All groups share one centre, and each spreads out both ways along 14 directions, with some noise.
In the rows, 128 means zero.
Some rows, each with its group after it:
[ 81  82 156 132 151  95 113 135 103 118 163 156 155 136 119 114 144 119
 137] | (4)
[163 131 111 144  99 137  74 142 175  38 171 105 146 126 140 190 173 140
 105] | (4)
[128 152 132 116  77 141 148 102  92 162 104 156 101 186 140 127 128 141
 131] | (0)
[111 100 118  91 122 116 100 115 165 115 105 121 100 105 217 149 178 191
 130] | (2)
[134  98  99  91 217  99  96  97 149  69 118 147 161 180 174 133 165 115
 131] | (4)
[121 167 100 131  89 145 164 181 144 193 170  79 119 116  83 118 135 135
 133] | (2)
[198 165 155 103  70 141 128  71 133 144 116  95 125 177 150 132 188 125
 144] | (2)
[129 114 111 158 229 139 174 189 150 102 201  94 124 145 152  96 175 126
  92] | (2)
[ 86 115  58 144  82 113 117 129 128 133 143 142 131  95 117 164 137 186
 145] | (3)
[ 95  73  55 183 177 171 191 126 131 121 121 102 110 114 160 124 161 148
 103] | (2)
[189 163 143 172 115 140 147 107 138 130 145 121 123 145 156 145 187 145
 143] | (4)
[142  83 162 147 115 127 133 122 155  96 165  98 150 115 172 101 150 108
 127] | (3)
[156 142 110 152 168 128 142 131 141  51 162 138  42 135 106 115 141 143
  67] | (2)
[176 199 123  98  73 127 157 165 121 119 134 131 135 145 112 101 179 131
 128] | (4)
[110  94  75 153 101 160  96 112 168 120 149 131 139 111 205 163 112 125
 131] | (0)
[130 123 162  91 112 121 183 139 136 114  97 106 109 154 161 103 176 146
 118] | (0)
[130 170 150 162  97 118 136 167  98 184 148 148 116  93 102 143 144 158
 148] | (4)
[ 73 100 141 152 109  97 141 136 120 102 135 186 152 158 112 141 147 167
 162] | (1)
[141 101 157 167  69 147 130 149 189  68 121 132 111 111 153 113 145  93
  99] | (3)
[142  96 105 121 161 148  86 108 127 115 117  73 181  86 152 172 158 113
 126] | (3)
[129  65 134 138  98 115 104  79 153  91  94 123 102 121 192 145 176 149
 110] | (2)
[ 98 100 147  94  98 105  81 136 158 167 164 108 126 107 153 116 180 147
 147] | (1)
[101 140 105 172 107 129 206 192 136 131 166 128 134  60 130 120 130 164
 147] | (1)
[ 94  79  85 148 105 139 133 184 113 141  88 124 212  90 167 134 167 129
 137] | (0)
[129 140  66 151  90 165 120 144 199  69 177 119 103 107 151 141 106 147
 111] | (4)
[138 133 141 137  70 146 162 213 151 122 116 108 107 102 128  65 106 127
  88] | (0)
[155 148 118  93  90 127  69 136 111 135 100 121 168 142 145 171 151 120
 121] | (3)
[126  94 107 169 136 140 122 183 176  99 143 145 147 112 207 119 172 103
 109] | (3)
[195 143 200 115 119 103  82 112 135 140 130 105 149 133 157 146 177 109
 138] | (4)
[110  88 127 129 112 128  90  81 144 101 128 133 161 110 164 182 132 116
 152] | (0)
[ 98 113 165 106 135  82 147 132 118 126 164 141 123  77 126 111 154 111
 146] | (0)
[ 98 138 175 101 124 108 141 133 145 129 154 126 125  90 105 116 111 134
 160] | (0)
[201 177 155 173  83 107 136 177 144 111 147 132 128  89 129 137 187 130
 122] | (4)
[130 146 115  87 104 125 104 146 149  99  58 172 179 165 145 124 123 120
 144] | (1)
[ 94 124 175 148 105 125 134  71 134 146 189 146 101 131 109 122 101 141
 175] | (0)
[145  98 113 145 161 144 123  82 134 119 117 112  79 155 171 142 154 140
  93] | (2)
[157 152  94 133 172  98  66 123 140 141 143 145 169  99 135 164 163 128
 160] | (0)
[153 144 106 173  80 181 127 152 142 124 103 127 126 149 120 111  84 133
 107] | (0)
[133 128 156 159 108 144 120 109 156  77 210 119 130 145 131 144 139 141
 142] | (1)
[144 135 138 187 142 116 125  87  86 125 148 197 132 151  95 119 120  94
 143] | (3)
[121 126 139  84 171 111 107  89 163 112 112 132  99 131 176 165 118 136
 133] | (0)
[135 118 112 134 164  58  51 131 176  85 185 154 126  79 119 150 157 125
 134] | (4)
[149 183 132  83  66 145 128 184 155 146 166  88 118  79 137 101 141 134
 126] | (2)
[158 145 133  90  81 136 102 159 120 174 148  70 122  70 129 105 170 101
 106] | (1)
[117 120 150 116  94 112 149 160 177 182  93  87 113  61 176 120 150 165
 145] | (4)
[117 123 121 153 188 111 155 149 131 113 151 152  95 157 127 112 137 142
 110] | (2)
[117 120 149 166  49 141 172  99 165  93 116 133 148 124 137 151 104 156
 170] | (1)
[120  83 133 141 146  85 140 123 187  93 127  98 107  48 128 117 183 146
 135] | (1)
[150 132 134 148  50 103 109  94 151 122 142 139 104 173 113 154 165 147
 134] | (2)
[ 95 131 141 125 132 144 163 161 140 127 168 119 205 106 144 108 147 139
 188] | (1)
[149 153 156 189 120 130 201 136 147 117  99 188 107 142 142  89  84 136
 148] | (4)
[109 132 106 122  52 176 129 195 104 158 152  88 162  68 134 121 128 111
 114] | (1)
[114 144 122  84 124 120  86 159 147 179 151 118 141 132 182 142 157 157
 149] | (1)
[101 123 158 126  98 141 188 162 152 116 171  81 137  99 136 107 166 165
 150] | (1)
[121 162 125 110  46 118 125 158 139 122 114 121 166 123  64 163 139 145
 155] | (2)
[142 135 144  81 156 173 112 141 160 107 103  81 173 128 197 142 116 122
 130] | (2)
[194 141 139 145 133 182 109 122 178 103 141  65 161 103 149 113 121  99
 129] | (0)
[155 125 109  97 154 109  87 105 134 107  55 138  88 100  81  99 134  90
  91] | (1)
[117 134 113 143 197 104 174 148 145 119 138 117 125  79 131 140 161 170
 148] | (1)
[ 80 153 137 128  90 180 138 127 138 109 164 149 141 150  86 114  64 140
 163] | (1)
[111  73 156 162 134 132 148 113 154  77 156 114 103 176 153 128 154 146
 105] | (2)
[179 149 140 158 168  92 141 118 185  79  78 178 112 142 129  97  99 129
 137] | (0)
[128 156 138 135  68 177 166 155  92 159 167  83 139 123 113 131 181 150
 133] | (4)
[143 123 151 128 117  72 111 132 131 125 170 146 156 121 146 108 161 128
 155] | (3)
[127 128 131 146 154 121 139 206 192  97 130 148  63 103 154 109 199 127
  79] | (3)
[136  79 150 169 106 178 136  54 179  70 113  93 138 143 155 161 169 123
 139] | (3)
[171 140 155 135  86 102  89  82 144  70 144 132 109 122  96 152 164 124
 128] | (2)
[160 137 103 163  41 116  93 113 105 133 133 168 193 103 122 137 150  82
 161] | (4)
[141 122 104 135 203 155 165 117 183 103 173  74 117 132 194 117 188 162
 135] | (3)
[120 111 145 141 142 175 135  77 147  64 181  67 164 117 104 158 133 142
 154] | (3)
[133 118 170 137  73  96 149  65 138 167 152 135  59 139 143  99 157 137
 145] | (0)
[146 171 120  96 141 136 101 164 161 166 187 122 153 103 211 110 146 139
 163] | (2)
[148  88 147 143 166 106 138  92 154 117 112  99  97 113 158 131 170 137
 114] | (1)
[164 142 141 127 104 111 107 100 127 146 109 141 140 130 135 135 167 113
 144] | (3)
[126  88 140 158 146 138 138  97 108  78 182 106 180 145 139 132 154 126
 141] | (3)
[128 133 114 132 153 115 196 181 143 108 118 116  89 105 132  97 179 163
 105] | (4)
[117  64 107 163 124 143  95 131 136 133 105 109 164 126 175 149 161 138
 119] | (0)
[104  86 116 123 214  97 113 132 155  98 118 144  74 146 160 131 122 151
  88] | (4)
[112  95 111 109 123  85 102 160 106 128 144 137 140 170 178 142 169 169
 107] | (3)
[144  92 157 164 113 116 139  51 152  88 165 134 111 168 159 103  83 138
 141] | (3)

New rows. What belongs after each?
[114 113 143 116 124 110 137 125 105 133 158 107 136 131 128 117 135 153
 134] | (3)
[114 137 129 143  98 180 170 161 116 151 144  87 145 130 187 175 103 166
 128] | (1)
[104 134 100 114  75 151 138 127 144 200 125 121 150  96 164  97 134 134
 178] | (1)
[173 106 142 144  98 115 106 187 191  82 107  82 146 101 139 107 177 140
 101] | (0)
[126 162  71 114  70 155  86 166 100 127 133 148 142 101  79 130 122 106
 110] | (1)
[164 116 178  95 133 107 163 106  73  89 123  79 152 142  96  89 127 117
 109] | (3)
[144 127 125 171 104 128 105 158 162  85 163 131 143  86 100 117 115 120
 125] | (0)
[165 144 146 110 169 119 132 106 120 170  77 108 133 121 169 150 133 129
 140] | (1)
[ 98 132 109 114 153 154  72 160  95  97 202 116 141 131  89 165 124 128
 100] | (4)
[109  94 166 141 130 147 167  75 106 122 113 142 119 145 151 111  96  96
 133] | (0)
[101 129 143 112  70 142 160 162 137  92 103 141 112 143 125 118  91 141
 109] | (0)
[ 88  93  94 176 125 147 111 209  92 144 181 112 148  95 111 125 166 147
  98] | (0)
[112 111 152 126 175  75  80  77 128 146 139 171 129  89 131 154 113 107
 163] | (0)
[131 102  81 163 151 136 115 112 152 109 201 138 112 107 203 133 153 107
 113] | (0)
[122  88 124 150 123 163 120 123 199  90 159 104 128 184 220 147 124 146
 113] | (2)
[126 113 171  90  98 101 134  97  94 100  95 114 143 182 113 139 120 158
 131] | (3)
[104 131  90 134 146 135 128  97  81 154 162 151 137 192 148 151 117 178
 148] | (3)
[152 109 170 144  67 133 129 114 101 122 153 111 154 103 118  94 126  79
 127] | (3)
[127 139 104 169  82 120 121 135 123 129 154 166 134 114 126 148 122 135
 141] | (1)
[112 132  88  95  94 107  73 144 156 132 136 134 114 107 114 135 178 150
 128] | (1)
[119 102 141 168 158 118 171  72 165  86 158 135  68 150 132 109 124 164
 132] | (3)
[130  81 112 163  75  95 133 109 108 131 100 171 157 158 179 122 169 129
 134] | (3)
[113 121 165  69 113  75 130 137 139 157  62  92 129 107 131 165 189 186
 148] | (1)
[ 94 101 150 130 117 137 123 130 163 113 185 100 147  77 112  95 144 122
 159] | (1)
[131 144 128 138 109 139 106 114 140 109 154 127 145 121 103 161 173 137
 154] | (3)
[144 121 124 152 117  97 130  87  94 100  89 158 153  92  64 130 109 107
 145] | (3)
[112 108  92 146 110 131 146 103  85 148 176 123 119  76 124 133 186 112
 127] | (0)
[ 69 131 130  45 186 125 128 125 129 161 164  98 129 115 109  96 123 143
 159] | (4)
[ 83  55 130 134 108 129 135 114 161 138 125 105 171 137 213 130 196 156
 163] | (1)
[126 149 140 135  95 141 161 131  85 132 198 124  88 131 101  97 183 149
 120] | (2)
[199 184 149  76 185 157 122 104 148 107 152  95  92  99 197  90 160 127
 121] | (2)
[136 126 103 110 170 142 115 167 123 136 140  94 145  56 165 118 162 117
 116] | (2)
[115 124  88 131  79 107 100 148 132 161  92 131 101  66 128 174 122 157
 114] | (1)
[108 172  84 117 140 113 132 202 115 148 131 132 119  45  87 151 116 158
 125] | (1)
[131 136 114  98  97 123 135 144 145 107 113 128  68 127 177 120 174 179
  98] | (2)
[ 65  95 130 116  98 125 144 142  95 168 170  97 121 109 121 141 203 175
 139] | (0)
[151  97 144  85 129 155  77  94 166 126 109  64 166 122 181 126 171  99
 135] | (1)
[137 104  96 154 130 128 144 133 179 123  74  97 147  62 135 121 153 151
 144] | (0)
[124 113 162 133  61 137 118  87  84 137 157 130  96 137 127 121 166 139
 123] | (2)
[160 186  83 107 113 159  99 157 177 151 147 101  76  99 154 144 136 141
 106] | (3)
[ 95 132  82 142 173 102  96 139 157 113 149 223 107 153 131  97 107 139
 144] | (1)
[123  96 139 140 186 111 177 158 165 101 159 110  67 162 181  89 183 163
  84] | (2)
[127 107  71 149 131 137  87 156 148  86  95 127 166 109 133 179 139 148
 113] | (0)
[ 93  95 138 145 177 126 157 109  87 175 126 152 138 138 159 107 136 121
 147] | (0)
[150 153 135 120  73 139  76 175 133 126 180 158 120 152 154  91  99  87
  95] | (1)
[124 161 178 118  92 133 127 114 169 114 169 104  63 138  71 127 104 177
 135] | (0)
[152 114  84 182  90 153 127  96 120 189 126 106 123 138 119 142 135  95
 118] | (2)
[132  94  84 121 152 119 109  79  63 133 144  71 170  96 112 155 142 142
 130] | (3)
[154 162 125 137  88 148 150 193 128 138 190  70 152  68 157 148 153 137
 124] | (1)
[173 141 108 128 104 137 101  93 188 119 161 118 113 131 183 117 133 113
 136] | (4)
[ 81 107 137 150 122 159 166 178 122 104 142 118 147 113 140 132  92 143
 117] | (1)
[116 128  65 123 142 221 151 115 126  95 163  89 124 120 183 158 110 108
  98] | (0)
[170 169 122 103 157 145 101 100 143 101 104  69 141  87  72 171 153 137
 138] | (0)
[102  64 166 150 130 154 166 148 125 158  73 115 144 175 191  84 118 140
 118] | (0)
[ 83 132 146 111  76 177 151  80 146 136 104 125 171 157 121 133  96 153
 199] | (1)
[124 123 124 134 201  95 137 105  93 107 171 178 135 129 149 130 163  95
 136] | (0)
[100 145  87 102 107 172  92 173 113 102 107 148 156 123  93 134  84 113
 110] | (1)
[167 134 183 127 124 135 117  73 166  88 110 113 185 147 156 157 122 117
 177] | (1)
[108 116 149 147  97 150 104 140 151 198 170 128 125 100 181 119 146 110
 148] | (3)
[170 173  86 153 114 146  93 129 135 143 170 190 132 147 158  86 103  80
 135] | (1)
[135 147 186 135 131  90 153 107  78 110 149 170  89 139  61  91 151 128
 131] | (2)
[149 141 157 120  73 144  60  82  81 104 145 140 176 104 101 167 138 103
 153] | (2)
[164 156 111 159 152 162 128 191 133 127 111 102 127 106  80  96 109 137
 103] | (0)
[143  59 155 140 119 134 139  73 112 111  66 123 115 160 148  89 167  88
  94] | (1)
[152  59 180 166 106  90 106 116 139 115 124 133 117 161 156 113 147  82
  88] | (2)
[130 124 107 154  94 111 116 190  85 188 171 131 123  74 121  90 176 111
 104] | (0)
[123 121 112  87  95 147 114  96 157  48 103 118 118 148 159 194 127 133
 106] | (0)
[138 139 109 122  87 158 145 132  96 154 154  83 118  75 107  97  94 112
 111] | (3)
[ 67 120 127 103 120 119 146 174 134 138 102 160 123 148 155 134 108 174
 132] | (0)
[116 177 104 111  94 156 106 134 129 155 186 124 141  97  86 128 128 136
 164] | (1)
[ 83  91 134 142 114  96 141 158 163  95 157 116  97 115 145 163 168 201
 116] | (1)
[ 67  79 111 146 155 146 163 143 151  70 113 117 148  94 132 141 128 165
 132] | (2)
[ 83 129 113 105 158 131 111 114  73  88 103 190 164 158 145 173 158 186
 154] | (2)
